All rows are made from the same 10 directions, up to rounding. Whole rows:
In the rows, zero is written as 128.
[[124 121 125 150 102 121  92 139 106 145 133 189 113 149 177 189 134 137
  124]
 [142 123 125 129 170 104 152 148 133 126 113  97 151  80 119  82 132 138
  135]
 [145 116 118 155 144  83 125 145 130 155 138 168 144 103 177 160 157 119
  156]
 [124 108 110 134 127  75 162 124  73 199 134 133 156  89 145 127 147 152
  149]
 [109 129 120 130 126  99 121 115 116 151 112 106 142  95 147 123 138 115
  144]
 [118 114 155 131 194  91 130 143  69 162 100 102  99 109 131  99 111 189
   96]
 [105 170 130 112  70 182  64 148 141  95  77 148 120 121 162 177 144 148
   48]
 [154  94 141 181 151 155  98 165 130  81 111 151 134 156 127  94  74 149
  155]
 [126 140 112  99 101 131 154 129 113 144 118 130 144 117 132 139 155 136
  111]
 [144 120 159 135 146 144 140 114  90 152  38 134 160 173 186 142 135 156
  132]
 [113 126 142  94 107 137 174  87 103 180 155 133 116 172 107 148 160 130
  122]
 [123 142 128 121 128 137 119 102 113 115  94  85 127 140 120 114  84 135
  116]]

Rows cut short, each followed by the rest of it:
[120 114 125 137 129 129 128 146 130 122 158 124 123 107  92]
[ 94 119 138 131]
[137 147 120 119 139 135 108 156 178  73 103 128 131 111 152]
[130 148  89 131]
[139 140 114 141 126 130  93 174 172  87 171 161 106  94 121]
[144 129 128  99]
[119 121 119 142 117 125 115 137 161 116 181 133 123 101  98]
[114 132 106 143]
[119 120 134 161  89 137 106 124 103 175 107 155 168 105 159]
[153 142 169 114]
[138 120 135 117 126 159 154 146 129 116 131 134 133 140  98]
[103 134 148 116]
[130 109 157 133 168 150 108 171 136  81 127 156  79 173 126]
[113 124 129 126]
[126 136 119 146 145  89  92 121  95 136  87 115 123 114 176]
[149  91 139 126]
[119 131 169 130 154 145 122 108 182 126 113 113 137 133 138]
[123 175  90 142]
[162 121 113 127 138 114 151 130 120 121 166 166 104 179 131]
[160 106 121 146]
[137 121 139 123 107 151 162 115 127 159 125 150 159 147 131]
[141 165 136 131]
[124 125  97 132 107 102 140 127 111 148 176 117 134  87  92]
[113 106 143 128]
[127 158 163  99 143 163 133 114 172 122 156 116  93 140  88]
[141 149 141  59]
[109 168 137 103 129 104 120 103 141 172 163 115  97  87 124]
[177 159 145  54]
[135 126 133 132 141 103 135 110 123 156 100 141 146 140 184]
[161 157 105 158]
[100 139 108 104 123  97 109 154 106 127 140 134  87  99 138]
[143 142 127 103]
[114 148 104  83  83 147 174 117 119 140  77  79 191  82 114]
[ 91 165 127 121]
[113 146 165 115 114 162 128  97 173 151 124 128 140 133 133]
[154 191 111 104]
[128 148 147 126 172 108 113 141 169 126  95 113 136  78 165]
[135 175 114 110]
[122 149 138 114 112 131 126 124 135 161 139 151 122 114 143]
[176 171 148  77]
[ 89  88 140 150 162 132  80 168 103  69 115 100  81 136  97]
[ 42  73 121 164]
[114 113 149 111 126 168 112 145 119  83 109 161  79 216 139]
[135 131 103 142]
[132 157  80  90 101 135 145 149 164  73 129  92 149  79  95]
[ 93 128  95 127]
[160 119 180 155 203 119 128 112 100 156  65 131 125 176 180]
[149 108 172 116]
[113 103 137 154 112 132 120 123 135 150 173 146 131 124 106]
[119 138 125 150]
[136 109 137 119 158 105 177 116 136 154 175 131 120 144 105]
[115 155 105 164]
[ 80 112 134 136 144 109  91 143  84 126  92  84 112  90 123]
[ 72 104 144 131]
[121 138  87 112 132  89 127 164  95 117 125 102 119  65 117]
[100 103 151 107]
[137 135 126  95 126 115 160 121 116 153 151 169 100 172 151]
[185 167 115 122]
[118 148 115 101 113 136 143 118 120 127 120  85 136 101  94]
[103 116 143  98]
[123  91 141 129 136 152 142 149 133  98 108 145 135 171 132]
[ 89 154  88 194]
[131 123 178 137 133 189 118 102 155 111 113 133 120 199 118]
[131 124 125 124]
[ 99 109 131 195 100 126  40 129 122 124 100 141 145 107 172]
[134  97 123 159]
[151 142 110 139 132 124 109 132  98 109 123 119 110 134 119]
[137  47 176  88]
[ 98 116 105 100 140  85 117 162  71 114 131 141  62 144 146]
[129 121 113 141]
[127 137 137 128 148 129 121  95 171 102 129  93 123 144 120]
[117 116  75 159]
[ 69 118 138 125 107 105 117  93  84 189 134  97 120 103 118]
[115 141 133 131]
[143 131  92 124 139 113 136 172 120  92 125 104 137  74 100]
[ 80  93 151 117]
[107  83 127 140 172  61 138 153  81 162 161 144  94 118 137]
[104 142 118 181]
[119 165 116 101 111 110 129  93 156 143 119 109 139 107 157]
[170 165  87 121]
[100 167 121 117 109 133  99 105 141 124  76  54 160  55 124]
[105 119 135  88]
[104 111 126 123  91 160 132 134 127 117 135 128 138 135  98]
[ 94 140 116 149]
[149 101 102 104 179  56 212 137  66 170 146 117 127 122 119]
[ 95 129 136 172]
[121 122 118 158 148  74 108 120 136 151 134 114 145  75 155]
[127 131 105 163]
[ 86 132 133  97 114 107 134  90 108 168 209 123  58 152  85]
[152 133 117 108]
[159 147 141 139 138 134 120 125 152 134  92 153 153 133 182]
[179 150 135 109]
[136 120 140 149 115 173 109 144 147  97 144 144 124 146  97]
[114 103 149 112]
[155 151 131 123 154 109 148 136 170 149 151 136 142  79 134]
[154 170 140  90]
[136 163 119 122 180  66 107  89 146 121 139  82  86 119 146]
[159  86  94 123]
[104 159 125  94 129  98 127 128 114 165 102 113 123  76 161]
[157 178 140  79]
[136 140 123 137  93 152 118 121 172 122 168 151 138 124 113]
[154 138 118 116]
[156 109 117 135 157 106 153 165 100 130 135 151 126 126 130]
[117 116 159 133]
[119 118 169 142 187 132  96 188 133 115 153 142  70  98  99]
[103 130 190  58]
[115 104 147 108 156 118 155 152 135 137 199 161  73 150  95]
[121 175 113 135]
[120 137 129  94  79 183 149  95 139 108 115 123 137 190 112]
[133 138  93 142]
[144 144 107  88 170  91 161 147  98 113  49  94 141 112 172]
[113 136 121 135]
[ 56 164  75  51  74  75  99 135  94 126 164 141  38 118 156]
[194 172  64 108]
[175 134 105 133 101 157 138 148 140  95 132 177 143 165 139]
[163 108 137 124]
[135 127 116 175 112 119  82 103 103 130 116 121 137 134 145]
[145  48 149 134]
[150 152 137 133 181 102 117 158 182 119 147 128 118  66 134]
[141 154 139  82]
